The rows come from 4 hidden closed curves, with some noise, and rows from the same curve form a group. Each curve winds through 6 dimensions. The rows are also pushed far along 5 directions, which tell nothing about the answers.
In the rows, 128 means zero.
Known rows, each followed by its group:
[116  92 113 121 163 156 101 164 149 144 137 108 127  78 118 123  90 154] => duk
[114 127 122 108 133 139 141 114 130 147 124 118 125  96 119 122 108 160] => Zosi
[146 124 203 128  73  65 128 106 136 184 155 138 158 153 115  92 159 108] => bub
[ 85 138 125 138  49  65 147 102 172 145 161 113 218 154 129 134  98 175] => duk
[128 132 115 145  87 133 127 108 162 126 129 158 157  98 140 143 108 154] => duk
[ 61 118  50  97 174 216 124 163 116  87  85  83 127  95 136 161  85 161] => bub
[120 157 112 117 119 158 156  96 119 123 100 127 127 114 136 155 120 151] => bub
[ 49 211  98 130 136 141 122 109 124  84 123 170 179 208 163 165 147 112] => bub
[144 149 122 121  76 151 154  59 151 153 108 128 137  58 137 151 113 161] => duk
[105 161  87 123 211 146  86 219 120  84 167 169  89 196 125 132 134 117] => duk
[147 127 151 125 110 115 120 133 127 126 120 142 138 149 126 123 142  97] => mapes
[129 101 103 152 129 149 105 146 118 127 149 102 119  95 141 137 144 126] => bub
[161 128 110 128  64 146 150  97 133 155 133 130 118  26 108 153  98 173] => mapes
[141 206  99 148 102 152 146 103  98  91 122 171 130 147 148 193 156 115] => Zosi
[144 156  80 128  92 142 121 111 150 134 153 144 158  64 142 165 107 159] => mapes
[111 138 175  89 151 115 149 108  99 131  80 108 137 163 107 107 135  83] => Zosi
[ 89 164 107 116  85 160 154 110  99 114  97 129 186 125 133 176 119 149] => mapes
[ 34 214 126  95 116 149 170  62 112  95  58 131 209 193 144 176 119 119] => bub
[ 98 120 104 127 122 120 132 126 123 107 125 101 144 154 145 125 135 128] => mapes
[156 122 108 154  79 164 149  91 145 121  99 112 132  70 143 176 108 156] => duk
[113 183  53 113 194 197 103 159  91  72 130 174  71 120 140 157 145 109] => bub
[105 119 124 118  93 147 151  68 128 140  83  50 184  98 153 156 125 130] => Zosi
[128 127 133 150 121 139 117 137 160 135 132 137 161 108 125 158  94 148] => duk
[109 134 132 116 146 104 103 127 166 147 160 139 138 124 123 101 115 128] => Zosi
[142 128  73 164 149 149  93 195 160 101 178 149 107 103 121 169  90 158] => bub
[126  80 113 141 130 165 149 130  86 124 102  76 105  78 123 137 125 145] => mapes
[131  84 172 135 104  89 130 109 174 181 148 100 137  90 104  93  97 155] => Zosi
[ 64  43 114  96 174 127 115 196 149 113 103  40 141 156 107  87  73 142] => duk
[131 132 105 143 109 125 143 132 118 105 130 129 124 141 132 145 128 140] => duk
[156 151 160 133 103 102 135 133 124 141 143 166 124 129  97 134 124 121] => mapes
[191 161 128 149 150 112 106 163 142 106 167 219  63 144 112 124 137 107] => bub
[129 141  80 143 147 152 120 151 150 128 165 140 116  81 124 157  90 181] => mapes
[126 135 106 104 156 140 119 136 119 128 132 111 123 117 133 128 132 123] => Zosi
[ 89 177  89 121 123 122 149 130 134  93 130 137 160 165 123 165  95 153] => bub
[ 97 171  98 109 135 104 138 149 121  90 143 153 121 180 107 130 112 128] => mapes
[ 42 133 117 118  76 119 158  75 135 136 110  91 207 137 145 130 113 168] => Zosi
[124 132 112 159 127 108  96 163 200 135 190 182 144 125 126 129  86 180] => duk
[194 183 149 136  90 148 140  53  76 130 103 161  98 115 163 153 218  57] => Zosi
[113 145 108 105  92  99 139 128 146 123 142 142 150 135 112 123  99 153] => bub
[ 99  83 198 102  59  79 157  60 129 185  94  40 197 131 125  89 142 107] => duk
[ 88 151  91 102 150 171 133 111 116 119 105 107 146 127 157 147 134 140] => Zosi
[144  99 169 134 186 157 141 154  58  89  54 124  90 168 116 122 153  66] => duk
[154 169 133 123  97  89 133 118 104 133 168 173 113 153 124 116 170 109] => bub
[112 108 157 120  83  83 139 102 121 139 120  95 173 161 134 102 149 103] => mapes
[105 108 108 133  91 123 147 111 118 106 107  95 156 132 140 134 125 134] => bub
[ 92 167 128 108 189 125 108 163 114  85 117 138 137 224 134 130 147  71] => Zosi
[157 152 140 154  90 113 134 110 128 132 146 155 117 131 129 144 149 120] => Zosi
[175 140 100 159 136 127 106 169 148 113 174 169  92 113 120 152 117 138] => mapes
[196 117 160 149 133 124 110 136  89 116 126 164  61 143 132 106 197  56] => duk
[121 111 188 117  92 119 160 106  78 142  75  98 167 144 110 126 145  94] => mapes
[166 165 132 140 156 141 132 136  57 103 131 185  60 137 119 135 180  84] => mapes
[152 157  90 144 154 164 109 161 156 106 146 187 104  90 119 167  86 157] => duk
[166 177 109 122 148 173 129 125  91 102 111 155  80 138 146 163 171  95] => Zosi
[113 152 161 132 100 121 152  77 144 145 104 122 162 135 129 145 120 133] => Zosi
[ 42 150  94  90 200 135 119 182  97  75 123 134 126 222 125 106 129 116] => mapes
[ 93 186  79 100 109 198 149  81  93 105  83 135 145  89 149 180 132 133] => bub

New rows. What belongs after each?
[111 147 147 114 159 124 105 149 126 135 140 163 139 149 119 113 132 110] => duk
[111 181 122 101 107 137 158  97  78 107 102 153 125 164 130 140 162 107] => Zosi
[ 79 132 148 117 122 105 132 116 114 122 113  95 176 201 147 117 156 100] => Zosi
[183 154  57 151 111 181 112 144 108  84 140 172  78  68 143 183 142 120] => duk
[161 130 100 129 122 143 125 139 139 137 148 111 107  96 132 153 120 150] => Zosi
[ 87 123 121 133 136 127 115 117 165 140 139 108 165 124 144 125 111 151] => Zosi
[121  61 107 112 191 168 107 165 128 133 113  61  98  90 133 107 113 136] => Zosi
[111 120 129 142 167 123 104 151 144 124 147 132 131 144 129 119 122 122] => Zosi
[170  55  83 128 145 148 102 192 147 112 138  94  75  61 109 118  88 139] => mapes
[123 143 115 108 145 123 121 134 114 118 130 121 132 138 128 127 136 101] => Zosi
[ 92 132 136 111 148  98 124 178 137  97 122 115 155 206 102 128  97 109] => duk
[127  57 169 149 115 165 139 103 109 134  53  77 154  95 143 129 134 109] => duk
[155 102 145 132 108 129 116 101 154 180 148 138 125  47 127 105 122 150] => duk
[136  58 138 135  94 178 153  92  90 138  64  54 123  76 152 126 154 127] => bub
[124 153  96 112 121  84 120 163 171 122 183 156 128 141  98 123  81 162] => duk
[126  99 174  98 155 118 144 136 100 126  74  73 121 158  99 109 123  83] => Zosi
[115 119 125 105 118 118 126 101 158 155 132 106 144  80 119 113  98 142] => Zosi
[150 111 114 139 141 133 114 151 101 123 149 125  96 123 135 118 159 115] => Zosi
[176 103 113 141 184 187  97 180 132 106 113 154  65  71 113 144 103 116] => duk
[112 127  91 128 126 108 119 149 134 104 153 127 131 130 121 126 112 129] => bub
[167  79 146 122  76  76 121 113 172 187 174  96 119  51  98  86 102 149] => Zosi
[135 146 127 120 106 140 156  86 115 124 102 124 109 133 142 132 149 129] => duk
[ 94 146  69 110 148 180 143 133 137  94 101 109 112 130 139 159  96 168] => duk
[144 137 148 144  63 144 153  69  99 121  77 110 154 123 153 160 167  94] => duk
[ 92 169 131 112 182 144 118 145 122  90  97 126 142 214 140 147 140  85] => Zosi
[123  92 160  98 133  95 121 121 138 158 128  94 126 120 109  75 125 106] => Zosi
[113  79 144 104 133  98 141 142 122 133 112  76 125 143 104  88 113 123] => duk
[167 114 102 136  71 181 148 101  93 139 106 115 126  18 128 171 125 150] => mapes
[109 131 119 112 134 112 126 138 111 112 131 126 132 142 116 116 128 108] => Zosi
[ 71 151 103 109 117 142 140 116 104  92  93 108 173 146 131 153 120 109] => bub
[ 93 155 182 118  64  47 164  88 136 163 146 129 198 177 102 112 120 141] => Zosi
[ 77 122 172 108  79  86 157 101 115 148 112 104 180 174 113 101 134 126] => mapes
[164 132 132 145 123 208 151  72  95 136  70 118  97  58 157 169 155 128] => duk
[127 140 138 137 148 127 123 139 155 127 134 141 121 134 114 138 102 136] => Zosi
[129 129 127 142 135 150 115 135 125 141 140 109 130  94 124 154 125 127] => bub
[128 112 109 116  88 168 154  89 115 115  71 105 135  73 135 146 116 135] => bub
[112  83 152 136 141 154 128 130 123 122  79  79 135 146 143 124 138 109] => duk
[124 108 160 132  80 109 145 105 112 128  93  85 172 143 127 136 139  95] => duk
[165 130  92 157 127 175 125 109 103 119 128 138  94  52 147 161 145 131] => Zosi
[132 143  88 123 119 135 134 143 137  91 123 145 112 126 119 147  99 143] => duk
[147 155 139 111 144 124 136 143 109 119 118 128 112 163 113 141 134 105] => Zosi
[ 86 145 138 128 109  87 119 152 144 145 172 144 187 169 115 124 113 150] => mapes
[164 106 189 124 107 115 143  73 121 170 104 135 112  93 124  91 151 109] => duk
[ 70 171  79 111 115 179 137 103 124  87  86 144 161 134 153 166 117 137] => bub
[147  55 163 142 117  70 107 143 149 174 177 109 109  91 101  59 125 126] => Zosi
[128 125 100 137 114 106 136 128 144 113 145 120 129 120 123 133 103 150] => bub
[168  86 155 132 161 131  99 156 145 172 153 116  92  71 106 103 116 129] => duk
[127 139  96  98 148 122 116 153 119 122 153 133 112 119 116 119 122 128] => Zosi
[ 73 162 132 126 151 122 140 151 131  95 108 148 176 208 122 149  99 137] => duk
[ 79 147 186 100 114  91 142  63 125 155 100 112 187 176 139  95 157  89] => Zosi
[113 128 118 104 134  94 131 124 160 138 148 120 120 124 108 100  96 146] => mapes
[102 140 148 134  88  47 131 134 191 165 193 142 178 141  90 113  71 178] => Zosi
[102 127 108 121 130 125 127 134 115 107 128 126 131 129 124 124 124 121] => Zosi
[161 129 139 156 161 151  98 166 127 115 131 171 108 123 123 146 130 104] => duk
[159 133 126 131 153 153  97 137 138 148 155 175  92  77 129 117 137 127] => duk
[130 136 154 100  80 110 156  62 117 152 104 121 137 105 125 106 145 114] => mapes
[144 105 103 121 182 136  90 199 134 110 148 133 107 122 116 121 109 116] => mapes
[117 115 153 151 163 141 121 137  96 101  94 109 124 168 135 136 154  75] => bub
[131  80 151 151 136 183 156  98  94 117  47  89 118 113 151 138 143 123] => duk
[167 169 115 149  75 152 121  86 162 145 142 184 145  48 138 174 112 150] => duk
[139 110 130 135 110 160 157  85 107 147 104 105  97  64 128 134 131 151] => mapes
[157  90 139 155 120 159 146 120  96 129  98  94  95 101 135 139 148 128] => Zosi
